All rows are made from the same 10 directions, up to rounding. Whole rows:
In the rows, 128 means zero.
[[155 140 130 109  49 145 144 112  86 178 164 116  98 150  98 149 117 134
  175 139 190 111]
 [142 144 103 134  91  80 120 100 121 151  80 127 114 122 132 135  90 112
  137 114 120  88]
 [168  89 162 158 112 154 149 161 171 177  76 127  84 176 156 183 144 151
  126 140  91 155]
 [103 152  85  85 161 130 164  94 158  89 147  99 159 123 126  64 119 134
  114 125  95  96]
 [147 131 129 142 134 135 151 126 134 125 140 105 127 121 117 164 133 124
  110 130 166 166]
 [141  91 118 116 197 209 107 143 150 107 107 118 139 120 155 184 153 137
   87 145 139 201]
 [ 96 109 159 119 138 184 128 156 139 131 189 179 114 124 134 120 180 206
  111 142  90  91]
 [ 88 147 225 131 127 112 119 149 114 121 150 165 130 102  79  99 140 157
  166 143 181 134]
 [135  91 143 135 103 205 138 158 123 177 186 144 117 173 150 205 165 177
  139 153 125 157]
 [135  92 120 160 134 144 115 184 107 124 192 121 114 188 152 132 179 113
  108 128  57  79]
 [149 124 111  64 131 190 101  99 116 138  77 107 122 124 122 144 105 125
  153 150 183 150]
 [139 109 148 179 131 116 133 165 135 134 142 136 114 142 140 160 155 127
  103 122 104 138]]

Rows cut short, each followed by the rest of it:
[141 131 141 131 159 101 126 130 148 104  65  99 135 129 123 104 110  83] | [132 125 136 166]
[118 106 185 135  88 151 106 170 101 159 169 184  94 144 121 112 165 166] | [157 138 120 102]
[160 127 161 163  95  97 118 150  96 133 133 140  94 113 102 120 138  98] | [130 113 179 151]
[126 128  82 147 146 122 196 105 203 144 111  95 152 157 172 183 113 157] | [ 95 127  52 132]
[110 116 164 134 160 140 136 153 152 120 127 124 146 153 134 126 142 134] | [139 142 107 157]
[123 133 150 105 136 107  85 132 116 104  82 153 104 100 111  47 126 115] | [134 120 121  80]
[132 102 139 137 137 144 106 149 130 149  94 121 137 170 155 172 124 113] | [152 143 108 157]
[104 129 171 136 174 133 148 143 164  99 133 137 148 110 120 112 146 148] | [114 134 132 175]
[102 148 146 128  77  74  95 110 101 159  97 177 126 108 122 109  91 136] | [175 120 128  86]
[143 127 148 117  73 143 153 136 111 170 158 110 109 184 114 130 129 132] | [180 144 140 113]
[107 145 118 106 120 139 145 102 125 135 152 122 160 127 122 138 109 140] | [154 137 156 152]
[164  98 178 172 141 122 130 172 154 143  69 110 104 166 139 167 140 103] | [129 136 120 181]
[167 121  88 136  96 137 157 124 126 139 158 116  99 136 135 126 141 123] | [101 112 122 122]
[117 102 127 113 155 186  89 132 144 133 106 181 105  90 153 160 153 195] | [ 85 137  98  98]
[126 108 135 138 151 163 145 146 148 144 136  96 153 181 150 196 135 131] | [140 152 113 170]
[141 120 159 145 149 132 180 156 173 125 129  86 120 179 126 127 149 128] | [125 140  95 137]
[ 87 172  72  94 138 142 196  61 154 112 199 113 192  88 121 138 104 172] | [114 127 160 160]
[149 120  94 155  76 100 116 117 120 172 100 155 100 126 157 164 111 134] | [119 110  94  93]
[153  95 125 137 131 143  91 153 117 120 104 162 106 113 149 101 146 105] | [111 111 123 171]
[135 105 134 146 155 118  57 165  91 111 103 124 116 146 137 137 142  82] | [121 129 102  83]
[144 133 105 112 144 114 103 115 116 104  86 107 128 115 124 102 109  83] | [124 120 143 128]
[129 107 137  88 165 196 126 154 120 112 154  74 149 195 126 122 149 102] | [161 161 134 153]
[171  99 139 161 125 120 132 179 107 115 149  92 121 185 131  97 151  45] | [142 117 135 198]
[ 93 115 161 118 176 176 127 148 160 102 156 177 127  90 131 108 173 198] | [ 88 136 104 127]
[ 78 172 156 138 111  73 194  96 175 145 137 136 167 121 115 127  95 174] | [158 131 117 129]
[107 131 130 138 148 128 136 132 139 121 150 125 144 131 132 149 137 146] | [115 134 108 111]
[141 113 104 143  92 158 109 123 101 162 159 170 109  99 144 194 139 163] | [105 122 150 134]
[ 81 175 172 112 117  88 135 108 105 125 154 116 163 126  79 115 100 130] | [187 146 178 100]
[174 114  16  90  71 173 129  78 120 179 109 118  96 142 173 170 104 143] | [111 119  94  77]
[148 104  92  97 169 207 116 126 127 117 131  91 137 143 144 179 142 124] | [107 148 146 160]
[109 115 123 108 143 191 122 142 106 100 225 166 136  96 123  98 176 162] | [102 127 152 154]
[143 153 188 134 118  95 185 115 181 150  60  93 111 139  96 140 101 141] | [155 143 156 147]
[164 135 134 121 143 131  73 126 102 108  79 127  55  70  91 141 144 136] | [ 69 128 159  20]
[142 108 104 155 106 131  68 142  70 146 145 151 116 121 144 188 135 109] | [116 120 140 112]
[197 115 207 180  87 102 172 175 160 162  86 113  28 158  97 130 161 137] | [113 128 125  98]
[138 117 121 130 183 150 110 123 150  95  84 136 138  74 138 146 130 124] | [ 82 121 159 205]
[ 78 132 157 171 108  77 184 136 185 154 150 178 159 143 159 111 125 178] | [144 116  46 146]
[112  85 109 143 188 182  62 147 134 121 103 176 143  94 182 209 151 159] | [ 73 132  95 157]
[136 132 132  88 122 153  89 123  87 130 117 104 114 143 104 127 121 112] | [158 148 162  78]
[ 92  98 150 140 168 167  96 167 112 112 176 157 176 138 151 147 156 126] | [139 138 130 208]
[175 107 105 147 102 107  84 143  94 120 100 160  79  97 136  82 138  82] | [ 99  92 131 131]
[110 134  91 116 157 113 105 107 144 102  96 149 130  87 146 100 121 141] | [ 87 113  78  72]
[ 97 143 164 135 144  97 108 128 123 118 110 142 156 111 115 124 111 120] | [153 132 150 147]
[126 147 228 116 155 124 162 161 147 108 125  72 107 171  62  90 149 127] | [163 164 155  91]
[132 129 165 135 132 134 133 140 136 121 131 147 102  99 107 120 149 154] | [109 129 151 129]
[132 139 126 149  97  83 130 111 124 139 107 157 134  94 129 118 101 113] | [137 105 157 180]
[129 133  96  67 149 173  74  90 106 133  65  99 137 122 128 176  93 124] | [147 155 161  94]
[147 105 164 121 116 147 109 138 143 149  60 167 103 113 138 113 123 136] | [146 128 146 194]
[119 155  78 109 109 117  97  74 102 143 108 137 132  81 126 179  89 146] | [118 125 153  69]
[124 133 161 147 148 136 165 136 156 136 137  94 142 151 117 192 133 145] | [129 150 145 154]
[121 112  99 126 174 142 110 143 128  80 150 137 143 110 146  82 153 108] | [ 87 112  99 144]
[102 129 139 142 135 110 118 137 132 140 124 125 140 157 139 159 124 139] | [140 140  81  74]
[121 150 115 123 113  89 135  90 156 171  44  93 132 161 140 192  72 139] | [156 145  85  52]
[ 73 143 146 143 120  92 110 124 110 136 153 166 177 119 133 137 109 137] | [165 128 127 139]
[116 137 157  89 204 160  95 129 140  85  81  97 121 109  99 130 138 141] | [106 158 140  68]
[122 149 163 105 162 157 145 110 168 125  94 110 101  98  96 172 134 197] | [ 97 157 145  62]
[ 85 162 223 119 106 111 177 127 150 152 147 133 143 143  80 116 118 177] | [197 157 166 135]
[152 124 107 137  56 127 136 110 126 191 115 158  81 128 144 168 118 171] | [126 121 107  77]
[156 130 133 124 157 119 150 135 159  92  97 100  96 121 112  69 143 112] | [ 92 119 112 108]
[121 122 115 137 134 152 140 141 127 138 182 105 119 165 134 179 156 159] | [105 144  82  45]
